There are 4 ways to turn a row about zero (a turn may also mirror it). The second row of each pair is the first, turned, with some noise. The first 40 pairs use one turn. New pairs use 3 turns, one after the other, and a turn may come again.
Some pairs, each with its turns in order after it:
[ 15  14  -5   5   5   8 -16 -19  15]
[  4 -18   4 -15  -3   6  21  13 -14]
Z493

[ -2  -9 -21  13  14   1 -19  10 -15]
[  3   4 -25 -16 -10 -17 -11   2 -11]
Z493

[ -9  -7  -4 -12  -3  20 -10  21   9]
[-27   6 -11  -6   9 -10   4   8  10]
Z493

[-19 -20 -21   6  13  20 -19 -21  17]
[-19  14  15  33  19   3  -2  27   0]
Z111

[-13   9   3   7  13 -16  14 -14 -13]
[-26   3 -10  13  -6   9   3  13   0]
Z887

[-19  10   3   9 -17  -2  -5 -17 -18]
[-28 -17  -8   1  19   0   3  -1  -2]
Z887

[  5  -3  -2  -4 -21   5  14 -10 -21]
[-15   0   5 -23  13   1  -7  15  -2]
Z887

[ -9 -20 -17 -21   2   4  -5   4 -14]
[  8   4  13  18  -4   2  20   5 -20]
Z111

[ 20   4 -10   7 -16 -14  20 -12  13]
[ -9  -9  -6  20 -16   3  18  23   0]
Z404

[17  6 10  6  8  1 -8 14  5]
[-10  10  14  11   1  12  -1 -10   4]
Z404

[10 -1 20  0 21  1 11  2 18]
[-27  -6  -3  11  -3   1  -1 -21   8]
Z404

[  8 -15   5  -8   8  -3  -3  -9  15]
[ -7 -22   3  -4   6   1   3 -13  -1]
Z493

[-16 -13 -21  -1 -13   8 -20 -19  12]
[-12   8  26  30   0   1 -12   8  -2]
Z111

[ -6  20  22  14   6  -6  11 -20   5]
[-23  15  -4  24   7  -9  12   6  -8]
Z887

[  9  16 -16   9  14  14   4  -5  11]
[  9  -6   1 -15  11   3   1  24 -11]
Z493

[ 14  10   4  17 -19   4   0 -18  11]
[ -7  16  -9   4 -20   9  22   9   1]
Z404

[ 14 -10   4 -19 -18  19   2  13  -6]
[ 32   5  -7  10 -14  -1  -6   3 -12]
Z111

[ -8 -16 -15  13 -21  -1  -6  -3  -2]
[ 14   0  -1  -7  -5   1  10  12 -25]
Z404

[-12   2   1  12  13  -9 -15   3   4]
[  2 -12 -13  19  -7   0   4  -7   1]
Z887

[  7   1  16 -20  -8  13 -21 -11 -12]
[ -1  -1 -10   8 -24 -14 -12  12 -20]
Z111

[  7 -15 -10 -18   0 -16 -14 -14  15]
[-17 -18  14 -10  -7  -6   1 -18 -15]
Z493

[ -2   0   0 -17  19  19  12  -2 -11]
[-11  -5 -11  -1   7  23 -18  10   3]
Z493

[-12   3  -2  -9  12   7   8  13 -10]
[ 1  1 -4 -5 -6 23 11 -1 -3]
Z887

[-1 15  7 -6  0  6  0  4  5]
[-4  1  6 -1 -1  6  6 13 10]
Z493

[ -8   0 -22 -11  -4   6 -13  -7  10]
[-18   6   4 -20   0  -1   6   1 -15]
Z493

[-10   9  -1  10  -3  15  10  19  -6]
[ 20  -8   3  -1   2  15   7 -14   7]
Z404

[-11   2  16 -13  16  17  17   5  20]
[ 14  10  -5 -10  22 -25  -1  16   1]
Z111

[-18  -4 -17  13  -8   7   8   1  21]
[ -9 -14  14  -5 -18 -14  16 -14   2]
Z887

[-18  -5  15 -22  -9 -20  15 -18  20]
[  4 -16  33 -18   6 -27  -8   7  -3]
Z111

[ 17  -9  21   9   6  -3 -16 -13  14]
[-28  22   0   4 -10  -3   1  -9 -10]
Z404

[-16   1 -17  19   4 -16  17   1   1]
[ -9  -6  12  -3  24  11   9 -18   8]
Z111

[  8 -20 -21   6 -15 -11   6  13 -15]
[ 15  -6  13   8  -5  31  10 -14  -3]
Z111

[ -8  17  -9  -2 -14 -22  -4   2  10]
[  5   5 -17  13  16   9   1  20  -3]
Z404

[ -9 -14   7   9  21  21 -21 -18   5]
[-16  14   2 -30   4 -12   9 -19  -7]
Z404

[  5   8  -2   9  21   2 -11   5  -3]
[-15   9 -17   0   0   4  12   4   7]
Z111

[ 16  -5  15  12  -2  10  21 -17 -18]
[  2   1   4   7 -34 -17  10 -10   9]
Z404

[ -6  11   9 -14   3   4 -11 -21  17]
[ -4   8  14  21  15   0   3 -15  13]
Z887

[ -8   0  14  -5 -19  19   7 -19  13]
[-11   7  18  -5  22 -14  17  -6   8]
Z887

[ -3  -6 -16  -9 -14 -20   7  10   5]
[ -8   0  -4 -17 -18  -2 -17 -10   6]
Z887

[ -2   1   6  -8   4  -8  17 -18   8]
[  5  -8  18   0   7  18  -4 -10   0]
Z493

New pairs. What belongs after each?
[ -9   3 -12  -4 -17   3  20  12 -20]
[  6  18   5 -21  -6  -4 -14 -14 -14]
Z493 Z493 Z887

[-21  20  13 -11  -1 -20  -9 -12 -20]
[  4  -4  27 -24   7   2   0 -22 -15]
Z493 Z404 Z887

[ 12 -15   0 -18   0  -5  20 -15   9]
[  5 -10   6  32   8   0   3   7  10]
Z493 Z493 Z111

[ 22  11 -19  -2  -2 -15  13  13   1]
[ 24  19  -8  -4 -11  -1   2  18  -5]
Z887 Z111 Z404

[-15  16  10   8  -5  19   6   2 -20]
[-15  12  -5  12  23   3  -2  16  11]
Z887 Z887 Z493

[ 15  -5  20  -7  13  12 -19   6   7]
[-10  10  -5   0  19 -29  -2  -2  10]
Z493 Z493 Z404

[ 3 -9  9 -4 -9  8  4 12  4]
[-1  2 -3 -5 -8  4 14 12  8]
Z887 Z887 Z493

[ 10 -20 -10  -2  -6  12  -4  -3 -13]
[ -3  -5 -11  -3  12  -7   1  -4 -24]
Z887 Z493 Z404

[12 14  0  2 10  4  4 -4 21]
[ 21  -2 -14   1  -9  -2  13  -6   5]
Z493 Z111 Z111

[ -5 -11   8  13   9  -1  12  10  13]
[ 7 22 12 -1  1 -1  5 11 -6]
Z111 Z493 Z111

[ -4 -18  10  19 -13 -16 -14  11 -14]
[ 20 -15  -4 -18   8  15  20  -7  10]
Z111 Z493 Z404

[ 20  -4 -21  -4  15   4 -19 -11  21]
[ 12  17  19  29  12   6  -3 -15  -4]
Z111 Z111 Z887

[-16  -6   6  13   4 -10  13 -21   8]
[ -5  13 -23 -21   2   1   1   2   9]
Z493 Z887 Z111

[-11 -12  -5 -14   1 -15  -4  15  -9]
[ 11   5  -1 -19   2  18   9 -13   5]
Z887 Z404 Z887

[  6   9  15  -9  10  15   9 -10  11]
[ 25 -15  -8  -8   1  -3  -3  -2   9]
Z493 Z887 Z111

[ -8  -2  16 -17  20  -7   9   2   9]
[ -3  -5  -7 -11  -8 -17 -16  17  12]
Z404 Z493 Z404

[-20 -17  13  15  -5   6  21  -2  -6]
[ 7 18 17 29 -5 10  1  2 -4]
Z111 Z493 Z111

[-13   4  15 -10 -13 -19  13  13   0]
[-11   6   2  -1  13  -8 -20  14 -20]
Z887 Z887 Z111

[ -5  16   4 -21   9  15 -10 -22  14]
[ 12   4  -3 -12   5  -2  10  31 -20]
Z111 Z887 Z404

[  2  -5   2 -20   2 -16   9 -21 -18]
[ -5 -20  20 -20 -15  -4  -8  -7   1]
Z404 Z493 Z111

[13 18  6  3 -2 18  0 13 15]
[ -5  -9 -13  15 -11 -13  -2 -17  13]
Z404 Z887 Z404

[ 19 -15 -20  14 -20  15 -15   3 -17]
[ 12 -14 -17 -27  -5  24   8   5  18]
Z493 Z404 Z111

[  1 -17 -18  13  -2   0  21  -4  13]
[-25   2   4   7  12   0  17  -1  18]
Z111 Z404 Z887

[-6 -3 -3 14 18 -8  8 -8 -2]
[ 5  4 12 16 17  5  2  4 -3]
Z887 Z111 Z887

[ -9  -5  20   7  20  20 -11  -8 -18]
[-10  10 -10   3 -25   2 -26 -14  -6]
Z493 Z887 Z404

[21  9 -3  8 18 19  1  8  7]
[  2   3  -3 -21 -14  -5  25  -1 -10]
Z111 Z493 Z111

[ -2  18   4  20 -13 -20  18   4   2]
[ 11  23 -13  -1  -5  11   0  17  22]
Z887 Z493 Z404

[-11  -1 -10  16 -11 -21  19  17 -14]
[ -8   5  -2  16 -17 -32 -14   6   5]
Z404 Z887 Z493

[  4  14  13  21  -1  20 -12  -5  -1]
[-13   7 -16  11  -2 -21  -6  16   6]
Z887 Z404 Z887

[ -1  14   0  -1   3 -20 -21  12  -8]
[ 21  -9  11  -1  -2 -13  -8  17  10]
Z887 Z493 Z404

[  8   0  -4 -17  18  19   1  11  -6]
[ -9   1  15 -12  -3 -17 -17 -10  14]
Z493 Z404 Z404

[-18 -18 -21   9 -17 -12 -18  17  -3]
[ -5 -18  33 -11  10  -4 -13  11 -19]
Z493 Z111 Z111

[ -8  12  -5  15  -1   0 -14  -3  16]
[-19  -7   5   8  -2 -11   9  14   4]
Z111 Z887 Z887

[  2 -14  17   9 -13 -17 -14 -16   3]
[-26 -11  11   5  12  -7   6   9  13]
Z404 Z111 Z887

[ -7  14  20 -15 -10 -14   3   2 -13]
[-10 -20  14 -11   9   3 -19   3  11]
Z887 Z404 Z493

[ -9  21  17   1 -12  17 -19  11  -9]
[-16 -15  -6  -4  -7 -11  -5  22  25]
Z493 Z111 Z111

[-16  18 -20  -1  19 -18 -14 -14   8]
[-27   9   1 -16  16  -2  -1  -2  28]
Z493 Z887 Z404

[  1   4  -3  10  10  -2 -12 -16 -18]
[-13 -18   1   8   8   5  -3 -10 -14]
Z404 Z887 Z887

[ 13  14   9   3 -11 -17   6   6 -17]
[ 19   5  -5  -5   6  15 -12  20   3]
Z887 Z493 Z404

[ 10   2  16 -21   1  12 -17 -13   8]
[-16 -16   1  11  15  -7 -12  19  -4]
Z404 Z887 Z111

[ 10   5   7  -7   2  20 -17  15   1]
[ 12 -19   4   3   1  20   3  11  10]
Z493 Z111 Z493

[-15  14 -17 -12  12  -4  13  13  -4]
[  5  10  20 -19   9   3 -16 -10   4]
Z887 Z404 Z887

[ 18   9  15   2   2   3  -9  -3 -16]
[  6  10  -7   4  10 -25  11   0   3]
Z404 Z887 Z404

[ -8   0 -21  -5   7   9  12  -1  -6]
[  1  -7  -8   7 -23  -5  -2  11  -5]
Z887 Z111 Z493

[ -5   3  20   0 -14   0  -8  -4  -8]
[-11 -11  -4   7  12 -14  -4  -9  -6]
Z887 Z404 Z404

